The same things were measured in two ways. Each way mixes the same 13 hidden numbers, adds some noise and spreads widely along 8 directions of its own, which tell nothing about the thing.
In the rows, 128 means zero.
Some things both ways: the first way, then the second way.
[179 125  77 151 142 124 123 130  69 186 104  71 111 226  82  25 116 100
  99 130 101 147  69 126  93]
[139 133 116 137 170 137 129 121 136 151 108 148 111 173 122 133 116 160
 105 111 154 152 126 105 120 112 140]

[143 129 142 122 133 116 155 138 157 156 148  99 110 128  93 182 110 124
 129 124 129 160 134 153 129]
[180 132 116 177 103 138  76 183  99  74  54 143 163  89 138 191 127  92
 214 121 130 140  64 122 118 146  66]

[111 130  99 147 160 129 161 178  89 130 108  97 147 181  99 132 148  99
 136 137  99 144  89 116 139]
[135 115 131 147 149 149 123 156 123 137  85 128 134 137  88  97 175 120
 148 126 169 152 140 155 111 101 122]

[106  78 122 137  83 174 193 123 170 156  97 118 127 144 200 193 133 105
 111 139 115 159 138 182 169]
[109 105 117 190 159  89 144 116 139 145 138 153 134 141 133 163 106 181
 114 136 157 144 118 153 139 122 125]

[138 156 148 105 143 128 136 120  88 181 107 119 124 141 148 110 152 106
 123 123 116 145 125 176 104]
[114 108 129 248 118 175 129 145 104 161  85 127 146 133  75 178 102 120
 156  74 200 162  83 153 112  73 148]

[121 130 148 151 105 150 139 147 102 138 147 132 154 163 210 149 152 110
 163  61 105 145 119 164  87]
[133 128 147 107 115 190  98 111 134 163 112 151 101 148 131 158  93 171
 117  98 117 161 130  85  93 126 158]

[165 106  69 149 127 109 166 183 158 176  86 101 120 203  94 126 124  94
 176 114  61 113  96  51 157]
[129 109 146 110  65 182 136 130 159 149  69 134 165 129 116 135 166 160
 149 145  79 189 122 132 131 131 145]

[ 75  67  50  78 149 103 139 105 135  99 103  72 145 111 190 183 223 111
 142 113 150  80  96 128 223]
[106 109 147 151  96 197 133 141 153 166  97 186 152 144 106 148 156 137
 129 126 161 201 118 150 135 114 182]

[140 122 138 147 136 106 160 117  93 162  94 123 114 150 137 117 165 106
 153 101 109 105 100 130  85]
[145 128 144  84 122 135 125 117 128 115 126 166 133 107 144 132 136 167
 139 159  90  91 143 105  92 142 124]

[117 132  84  71 126 165  90 167 140 238 169  85 190 174 101 137  82 119
 115 140  91 129 137 111 140]
[ 69 125 140 167 146  96 102 109 113 158 174 179  73 170  99 115 138 144
 114  73 167 112 103 144 142 115 116]

[120 132 157 127 141 130 167 124 128 164 109 151 131 103 131 161 122 137
 102 129 104 111 118 166 130]
[102 113 116 112 174  61 102 115 132 105 192 201 114 167 159 117 155 123
 100 134 153 134 131 138  92 137 115]

[107 135  99  83 131 158  94 148 144 103 151 100 148 148 145 122 141 129
 123 170 145 161 179 140 123]
[129 121  72 167 112 147  87 151  98 163 151 168 187 126 102 132 187  87
 142 109 163 164  83 154 177 125 112]

[104 140 109 118 132  70 132 112 119 114 102 130 110 104  92 133 137 140
 127 123 138  93  82 104 171]
[113 140 102 159 144 124 139 110 114 126 128 157 122 115 133 141  94 168
 113  94 147 103 115 139 106 105 132]

[129 176 212 192 143 144 144 143 137  44 122 197  94 114 119 149  88 103
 115 117 138 189 154 191  58]
[146 135  82 145 120 109 147 122 118 104 118 130 139 105 142 199 100 191
 135 135  83  94  96 129 127 115 118]

[149 115 137 154 123  71 204 111 182 113  94 150  69  82 105 161 124 143
 122 118 107 110 124 111 152]
[ 51  82 165 222 176  80 161 124 162 187 164 165 128 177 119 109 110 162
 142  89 185 121 129 158  85  99 140]

[121 119 110 123  99 149 124 109 132 157 113 112 121 144 158 128 149 126
 151 140 164 129 117 138 142]
[174 143  52 178 107 138 138 119  94 142 126 152 191  86 126 154 114 143
 139 113 126 108  83 145 166 148  91]

[ 89 114 115 124 110 104 140 106 165 128 109 155 136  92 144 166 145 146
 118 156 145 113 115 147 173]
[125 127 119 120 123  96 138  98 134  99 151 186 139 115 170 148 113 200
 101 163 108  87 133 129  95 135 130]

[112 148 131  81 141 125 111 123 152  94 116  91 127 137 114 138 105 136
  95 150 137 143 158 155 137]
[120 121 106  68  95 136  84 116 139 128 115 141 136 164 196 126 149 125
 138  79  94 115 151 126 102 134 148]

[112 162 193 142  98 132 196 171 144 103 147 189 105  90 182 218 174 116
 199  83 126 125 168 133 100]
[154 124 119 129 144 130  94 130 113 101 108 129  96 155 110 173 117 136
 113 129 155 175  98 108  99 116 124]

[151 137 123 117 113 116 125 117 133 205 126 117 110 134  97 109  91 121
 124 128 101 129 134  92 122]
[134 131 132 154  96 156 117 138 144 124  85 150 132 111 126 144 135 176
 154 136 105 116 108 112 136 134 129]

[123 122 108 145 123 130 158 123 137 136 119 114 134 136 152 137 128 134
 108 131 107 145 110 142 140]
[139 112 111 148 125 143  93 130 141 163 125 155 129 167 110 118 150 126
 130 101 138 158 131 113 126 133 125]

[115 130 130 153 163 123  88  91  97 194 108 139 135  90  88 134  75 133
 102 135 112 118  73 134 182]
[161 142 150 211 141 182 187 105 113  99  52 115 154  60 105 221  41 179
 149 122 132 105 109 128  56  80 143]

[109 125 128 102 119 127 154 133 196 168 122 125 106  96 122 180 105 107
 101 164 131 130 161 131 214]
[129 135 119 109 120 150 105 108 118 124  80 158 118 165 184 159 126 166
 114 109 106 140 152 116 116 104 158]

[118 173 141 129 115 137  85 203 117 117 187 161 180 170 122 101 111 116
 186  88  96 162 169  92  57]
[124 130 105 154 113 164  96 132 112 134 158 164 156 100 128 167 136 137
 121 122 165 151  86 160 132 131 137]

[137 123  97 117 138 128 128 141 144  90 130 114 114 158 169 112 161 111
 116 114 142 105 108 146 139]
[133 133  97 193 152 133 158 107 102 140 134 191 145 125 114 166  76 107
 137  79 163  97  91 107 107 118 145]

[ 88 123  74 124 192 101  81  96 110 192  94  95 210 134 122 136 116 125
  91 135  98 120  30 159 184]
[ 96 101 141  69 141  96  86 113 142 156 160 162  74 243 152 120 152 143
  92 100 132 187 136 105  98 121 143]

[154 150 135 149 132 102 112 109 162 161 148 134  87  88  45 105  56 161
  85 191 115 155 163  93 127]
[133 127 103 134 138 111 131 141 131 136 166 185 166  98 145 141 135 174
 148 151 105  68 120 121 118 137 110]

[150 138  88 143 116 133 111 156 109 228 110 104 154 204 118  88 105  94
 145 114  61 141 102  84 109]
[154 124 108 101 128  98 102 137 122 112  94 147 127 118 147 134 133 162
 154 142  77 103 143  92 123 144  90]

[121 109  61 141 162  98 127 173 109  74 130 106 185 191 153 116 178 107
 161  63  89 122  73 119 107]
[132 126 143  79 148 142 108  98 127 129 162 168  79 163 149 179  97 168
  99 121 111 120 135  83  69 125 163]

[116 142 102  99 137 135 120 169  98  88 122 142 151 152 174 137 197 119
 201  70 116 104 134 112  91]
[126 123 106 106  71 166 134 115 149 130 115 150 141 125 142 160 138 182
 121 120  77 124 134 135 108 114 167]

[115 146 126 116 108 149 127 152 176 152 142 143 145 116 129 191 101 147
 140 149 109 141 149 121 144]
[145 128  95 155  85 159 125 118 125 122 152 154 179  95 123 185 130 131
 137 116 129 105  86 153 119 132 138]

[114 154 140 136 143  92 118 156 105 128 143 140 138 136 103 137 132 113
 155  97 123 123  96 120 131]
[132 143 123  98 111 167 105 142 126  98  98 177 129 114 160 157 123 157
 124 136 137 163 103 125 103 131 147]

[ 79 147 183 169 140 157  95 123 135  85 150 197 172  80 189 177  99 109
 138  86 131 158 131 176 110]
[121 116 155 135 141 140 104 133 154 131 101 147 132 172 145 116 162 132
 139 138 134 173 117 108 108 129 138]

Other things, the second way, with their names:
<161>: [ 97  95 127 137  82  83 171 138 180  90 107 160 118 127 124 149 116 194
 136 158 117 123  96 140 107 142 148]
<235>: [131 126 143 132 198  85  82 111 114 109 112 130 106 197 147 116 165  90
 130 111 132 182 125 108 100 119  86]
<211>: [137 132 130 195 172  97 120 123  82 113  87 100 124 109 100 158  99 126
 171  89 134  87 106 121 102  92  74]
<806>: [179 163 137 114 124 199 103  80  97 130  93 130 133 132 126 148 142 114
 128 101 100 114 125  95 120 126 130]
<231>: [129 120 155 158 124 158 118 113 130 151  78 140 119 143 114 158 107 171
 130 123 116 180 118  97 118 117 130]
<499>: [139 133 115 134 140 172 111 125 148 152  89 127 120 141 118 120 131 159
 125 105 109 163 138 100 113 116 137]
<765>: [132 116 104 137 157  53 127 113 119 114 145 143 129 158 172 173 110 178
 126 130  98 127 120 138 107 123  83]
<486>: [135 115 106  77  94 143 111 129 149 126 130 138  65 153 111 199  97 208
  78 149 130 213  84 114 148 152 155]
<661>: [101 111 108 126 187  83 113 130 127 134 178 158 112 176 156 153 108 137
  98 119 196 184  90 141 104 130 133]
<266>: [109 137 124 177 167 163 125 114 105 150 201 172 145  73 137 180  82 145
 143  90 157  49 113 142  74 110 152]
<316>: [ 96 145  95 111 152 151  84 135  92 211 150 184 118 169 142  95 159 141
 153  52  69  89 151  77 136  89 128]
<383>: [151 126 111 190  94 127 128  78 133 101 126 126 154 119 139 176  96 132
 125  89 134 108  90 149 102 143 119]
<339>: [123 119 140 209 119 199  99 129 127 179 124 149 190 122 100  99 177  76
 163  78 174 154 118 164 115 118 128]
<631>: [149 130 109  55 168 149  89 103 112 163 128 124 105 210 163 143 149 150
  92 106  98 166 174  96 100  93 150]
<561>: [ 92 117 165 184 201  68 104 138 104 147 110 140  89 196 107 102 158 127
 161 106 143 128 116 103 122  91  84]
<628>: [136 144  96 236 156 132 159 132  75 144 141 178 165  42  85 178  76 157
 161 108 147  80  81 147 126 110  87]
<452>: [134 134  61  64 122  83 100 109 103 125 187 163 112 127 155 143 125 188
  90 138  84 136 104 118 145 157  93]
<539>: [165 140  87 158 152  98  84 126  87 100 160 177 158 100 139 156 136 127
 132 146 126 135  89 124 128 152  57]
<175>: [171 135  88 103 165 150  76 115  57 171 184 123 192  87 167 139 134 113
 159  93 117  45 167 138  92 118  93]
<116>: [170 139 140 212 114 198 119 128 113 112  14  71 148 110  87 170 104 110
 164  95 165 183  72 125 120 108 119]
<361>: [157 155  92  97  67 194  73 114 113 138 117 171 199 124 200 177 158 128
 137 103  78 165 100 134 154 148 124]
<30>: [114 150 115 158 140 113 125 128  93 112 123 185  92 117 102 151 110 191
 115 128 124 121  90 114 122  99 101]
<614>: [118 105 155 168 151 106 160 130 131 139  89 124 131 133 116 131 115 165
 167 137 123  92 129 115  99 108 127]
<575>: [158 145  93 170  92 153 146 116 111 107  89 151 153  89 114 187 118 142
 159 107  91  52 109 123 130 111 133]
<680>: [106 106 138 132 111 146 110 126 155 144 106 167 152 168 135 132 170 117
 128 121 131 208 120 138 126 126 147]
<743>: [160 106 142 149 123  79 115 157 129  54  75 138 110 143 116 204 129 134
 165 165 133 123  93 117 101 123 101]
<545>: [173 131 170 133 113 167 108 108 125  66  38 123 109 144 158 175  98 127
 144 129 141 128 122  93  63 128 154]
<97>: [132 110 155 105 150  60 144 100 143  66  96 138  81 174 175 163  88 189
 108 159 120 147 122 110  66 135 123]
<214>: [130 104 100 157  79 135  97 172 136 134 142 182 154 101 108 152 166 123
 172 132 144 103  97 150 160 158 124]
<484>: [126 127 135 103  67 144 106 137 156 104  67 150 122 142 137 112 179 169
 147 148  66 142 118 104 132 136 128]
<190>: [109 104 104 155  75 133 135 123 147 177 167 168 142 106 104 174 110 210
 119 126 108 141 102 151 159 145 127]
<36>: [125 125 115 109 145 138 103 107  97 135 137 115 140 121 185 147 117 155
 136 105 109 114 144 143  83 113 132]
<9>: [153 150 100 104  76 207 106 118 125 161  71 126 142 120 129 148 149 198
 127 104  47 116 162 107 135  90 144]
<711>: [134 116 134 133  64 197 101 124 140 161 131 176 112 137  98 195 127 196
 115 131  87 140 125  97 118 111 169]
<230>: [172 141  77 123 147  87 133  99 142  99 143 161 145 131 145 125 140 171
 100 161  88 118 119 106 130 160  89]
<393>: [118  93 133 144  82 150 113 160 160 156 109 158 142 133 112 156 140 165
 158 137 115 164 111 122 130 137 140]
<262>: [183 133 118 150 131 140 129  95 119 112 114 130 130 141 133 210  77 160
 105 119 147 150 103 130 100 131 118]
<376>: [116 105 125 205 120 107 162 146 175 114  83 162 142 124 116 148 130 149
 170 116 130  86 130 146 115 119 141]
<207>: [ 83 134 126 132 183  84 106  90  82 199 174 130  92 167 144  75 127 193
 117  78 112  95 143 125 135 108  84]
<516>: [ 90 116 118 159 104 101 159 104 122 170 131 151 113 123  94  94 112 189
 141  79  95  81 124 133 126 119 106]
<510>: [143 151  97 133 145 114 134  83 103  96 208 176 161  65 174 173 105 161
 117 139 133   4 116 154 107 146 129]
<31>: [107 111 157 144 178 129  84 131  70 200 159 130 137 168  96 140 165  91
 165  90 136 162 114 127 127  93  90]
<861>: [164 112 110 119  82 127  91 107 107 137 109 127  91 167  81 208 119 165
 112 118  73 186 103  92 142 123  98]
<86>: [141 137 109  49 113 103  89  99 109 108 109 164 106 166 178 114 145 153
 117 122  54 126 144  75 112 141 107]
<3>: [158 129 117  89  86 180  97 134 144 134  91 178 166 130 149  93 199 115
 149 125  95 131 168 131 123 146 133]
<823>: [101 126 105 176 124  86 153 104  93 154 151 185 141 109 102 141 118 161
 138 105 106  90 103 140 152 119  93]
<620>: [135 123 154 105  86 191  91 144 160 126  47 114 143 152 148  91 195 143
 154 122 105 164 154 133 100 113 146]
<601>: [133 131 147 133 119 114 115 147 130 112  78 123 102 139 130 145 118 197
 159 139  93 122  96  95 112 124  94]
<533>: [175 119 133 163 137 155 135 114 119 100 102 129 175 104 127 179 115 109
 160 137 128  81 126 109  63 114 140]
<332>: [139 103 117 172 119 154 146 115 139 169 139 151 192 144 130 180 125 126
 138 114 149 134 116 147 121 121 156]
<686>: [112 106 159 139 111 126  98 152 164  87  53 139 123 140 156 113 143 123
 160 128 158 180 117 139  98 147 131]
<712>: [100 127 139 155 137 175 124 134 116 197  75 115 119 147 107 108 124 162
 155  70 139 116 142 116 130  82 151]
<724>: [153 131 136 108 146 137 109 140 139 123  99 153 130 131 143 149 129 171
 142 154 101 122 133  83 106 130 120]
<445>: [ 90 122 150 164 190  84 126 110  99 145 122 123  65 169 133 140  94 178
 127  92 150 121 126 129 106  92 116]
<292>: [137 157 104  89 190 184 100 114  79 167 162 161 136 136 163 165 106 119
 119  81 148 100 133  97  93  94 165]
<427>: [130 146 154 125 170 156 102 102 112 161 140 132 119 133 133 115 114 157
 142 102 105  83 130  70  84 115 120]
<787>: [162 119 119 148 116 177  89 155 145 134  88 198 181 132 168 139 154 122
 152 148 138 158 143 109 114 144 146]
<390>: [174 137  91 108  69 223  77 134 135 144  83 126 156 152 126 177 181 146
 105 133 106 232 109 133 162 120 151]
<789>: [213 143 100 127 112 183  98 143 121  79  40 121 212  80 164 178 153 110
 170 154  85 157 134 123  99 128 100]
<32>: [117 122 153 131  86 156 123 105 160 161 111 143 126 165 111 118 170 150
 137 105  98 122 125 122 145 133 142]
<227>: [167 144 113 147 142 121 127 113  91 113  89 135 133 114 136 160  85 126
 159 106 128  98  85  92 129 148  97]
<124>: [136 147  99 125 135 141 122 106 114 137  86 129 137 148 110  89 176 115
 126  93 107 129 135 123 145 107 117]
<840>: [104 123 128 134 141 163 122 105 130 185 158 132 111 166 152 141  99 203
  97  95 153 121 135 133 100 100 175]
<37>: [138 112 124 108 100 131 132 136 142  98  73 128 118 137 151 178 119 172
 147 138 101  95 138 113  99 111 166]
<184>: [103 106 132 173 128 158 117 150 144 165  88 154 158 131 154 137 117 130
 179  82 129 149 134 130  98 114 148]
<697>: [119 112 122 177 202  42 117 143  99 106 152 146 108 113 121 163  93 148
 147 135 174 118  96 143 111 130  66]
<687>: [174 114 122 111 135 122  84 108 121 104 127 127 119 182 133 157 146  87
 124 118 138 147 117 105  93 142 120]
<34>: [115 111  91 118 121 106 109 116 158 142 173 191 140 170 136 109 173 125
 101 120 130 154 124 134 141 152 132]
<340>: [147 138 160 153 103 182  99 100 104 147  90 136 175 125 158 106 152 120
 166 100 117 111 127 129 107 135 110]
<847>: [104  97 118 123 134  99 149 148 167 134 157 207 161 156 188 175 134 172
 133 157 134 127 135 154 111 134 166]
<247>: [153 113 164 197 131 137 109 101 115 111  88 111 118 140 108 193  92 159
 112 133 178 191  99 145 104 119 107]
<12>: [193 124 103 114 111 182  83 131 123 105  89  86 166 138 134 177 149  87
 145 128 139 139 110 106 104 126 150]
<594>: [103 119  62 148 144  75 114 157  88 144 154 154 159  97 124 111 140 131
 161 101 127 116  97 152 144 125  72]
<299>: [136 117 135 144 171 150 117 111 123 129 147 161 127 116 142 193  72 128
 134 105 135 135 131 100  49 118 151]
<281>: [119 115 140 173 123 131 131 136 135 123  65 144 122 154 114 154 104 154
 128 121 172 184  93 122 118 110 135]
<179>: [168 122 120 166 146 156 121 153 131 120  65 148 181  98 126 113 160 130
 154 154 149 157 156 152 105 121 106]
<716>: [153 139 142 152 155  99 112 104 121  98  92 149 144 147 143  88 167 129
 136 138 121  94 147 117 104 124  85]

Some of these things the first way, each followed by its name:
[117 101 111 127 119  87 136 125 167 126 136 116 139 133  87 105 127 132
 151 133 140 133 149  98 134] => <247>
[125 117 122 157 160 137 151 141 136 141 109 133 144 149 125 149 113  80
 104 116  98 163 102 173 115] => <561>
[100 113 134 113 140 180 136 154 128 141 128  99 165 165 154 164 115  88
 123 118 115 165 137 179 139] => <445>
[147 120  91 118 165 101 105 120 116 149 120 106 124 140 122  89 154 105
 140 110 113 119 128 115 115] => <847>
[136  87  65  80 107 117 128 139 131 178 115  89 154 185 152 102 200 111
 226  71 132  83 117  83 113] => <340>
[123 105 136  99 146 102 180  28 103 197  51  88  71  55 118 154 154 145
  92 164 149 111 106 166 186] => <390>
[ 96 148 164 127 143 114  86 111 117 156 155 145 148  75 112 148 102 135
 156 105 122 122 155 102 119] => <697>
[138 157 171 136 128  80 193  79  91  88  39 126  71 134 152 110 176 110
 116 116 123 132 112 172  59] => <12>
[141 126 105 131 168 121  77 142 106  50 148 117 116 147  73  58 126 137
 146 120 145 148 167 102  86] => <789>
[139 111 120  77 154 179  95 118  89 105 138  70 134 162 178  93 141 121
 112 100 128 151 172 181 106] => <184>
[136 152 159 140 142 111 161 117  86 201  81 134 112 124  84 132 108 117
 131 117  93 129  97 131 116] => <620>
[130 103 102 185 116 162 157 140 143  53 116 148 129 173 138 114 119 138
 110 132 138 159  92 168 109] => <230>
[152 160 213 178 157 141 146  75  67  98 101 140  67 108 100  71  66 136
  50 131 125 168 134 196  68] => <499>
[158 112 111 131  90 118 193 189 210 103 131 104  84 179  60 125  95 125
 149 158 119 162 187  72 137] => <207>
[134 168 145 119 136 114  94 147 121  82 148 144 112 133 102  81 133 134
 175 106 147 103 164  81  72] => <516>
[158 102 122 123 105 173 177 169 158 129 133  94 102 197 131 130 129  96
 141 117 126 133 159 132  93] => <806>
[ 96 152 130 152 101 156 115 183 114 156 132 171 197 166 187 171 148 112
 215  72  98 134  99 116 107] => <452>
[ 99 152 186 120 123 106 144 116 111 141 110 142 129 108 148 157 120 108
 143  77 121 109 117 145 122] => <686>
[158 143 128 119 106 102 111 134 155 200 166 143  96  95  83 117 130 149
 216 107 141  82 173  31 114] => <262>
[122 156 116  96 151 126  85 144 127 166 148 145 122  75 124 129 146 128
 208 109 116  88 193  36 139] => <631>
[ 50 160 124 102 145 156  20  95 108 135 157 117 180  88 164 151  97 114
 118 144 149 151 151 133 167] => <712>
[124 142 145 115 104 126 173 154 163 108 119 159 103 114 152 185 153 113
 164 107 125 115 147 121 121] => <484>
[145 130  80 109 142 119 144 155 135 131 129 117 112 131 146 155 161 112
 149  99  97 118 126 102 150] => <316>
[127 133 143 124 133 121 154 113 151 121 148 144 115  77 165 156 150 137
 109 141 125 149 177 159 112] => <711>
[145 125 149 133 170 156 103 114 151 114 135 117 119 126  68 104  69 145
  85 176 147 181 170 182 109] => <765>
[131 116 112 117  96 176 157 151 103 179 111  92 157 208 184 134 155 111
 138 126 108 179 118 183 108] => <840>
[135 138 174 173  84 126 231 179 163  95 120 124  91 169 155 195 130  97
 147 109 106 170 130 144 114] => <486>
[141 131 165 151 125 189 112 126 145 127 138  85 124 205 135 101  56  88
  61 165 151 199 136 217  94] => <227>
[108 117  92 110 126 131 132 138 128 159 123  96 135 134 162 192 150 113
 134 123 107 126 112 128 186] => <292>
[125  97  87 140 126 100 159 102 126 181 105 110 134 131 173 117 163 108
 112 121 112 127  85 144 171] => <787>
[119 166 142 125 108 157 122 183 165 158 139 161 155 141 148 185  94 118
 149 133  91 135 135 116 139] => <161>
[108  87 102  65 132 107  92  46 168 161 123  83  99  40 127 135 123 163
 107 170 165  85 172  99 223] => <231>
[145 114  38  99 128 123 113 188 178 153 134  63 139 203  38 120  78 131
 119 168  86 148 139  58 170] => <211>
[ 98 186 188 164 152 130  54  97 124 211 128 201 152  44 135 143  65 100
 153 120 100 115 139  94 127] => <614>
[118 175 207 147 139 112 132 117 127 133 161 198  86  46  89 161 107 135
 114 141 157 135 149 160 115] => <30>
[149 108 105  93 111 179 113 162 140 142 178 109 147 163 133 107 139 152
 162 132 137 148 193 132  90] => <539>
[116 110 121 143 162 113 136 144 125  61 101 121 149 180 137 110 159  99
 140 101 145 134  82 175 113] => <97>
[110 103 115 100 124 195 158 106 111 135 103 102 130 134 212 187 155 111
  87 112 123 132 125 213 129] => <376>
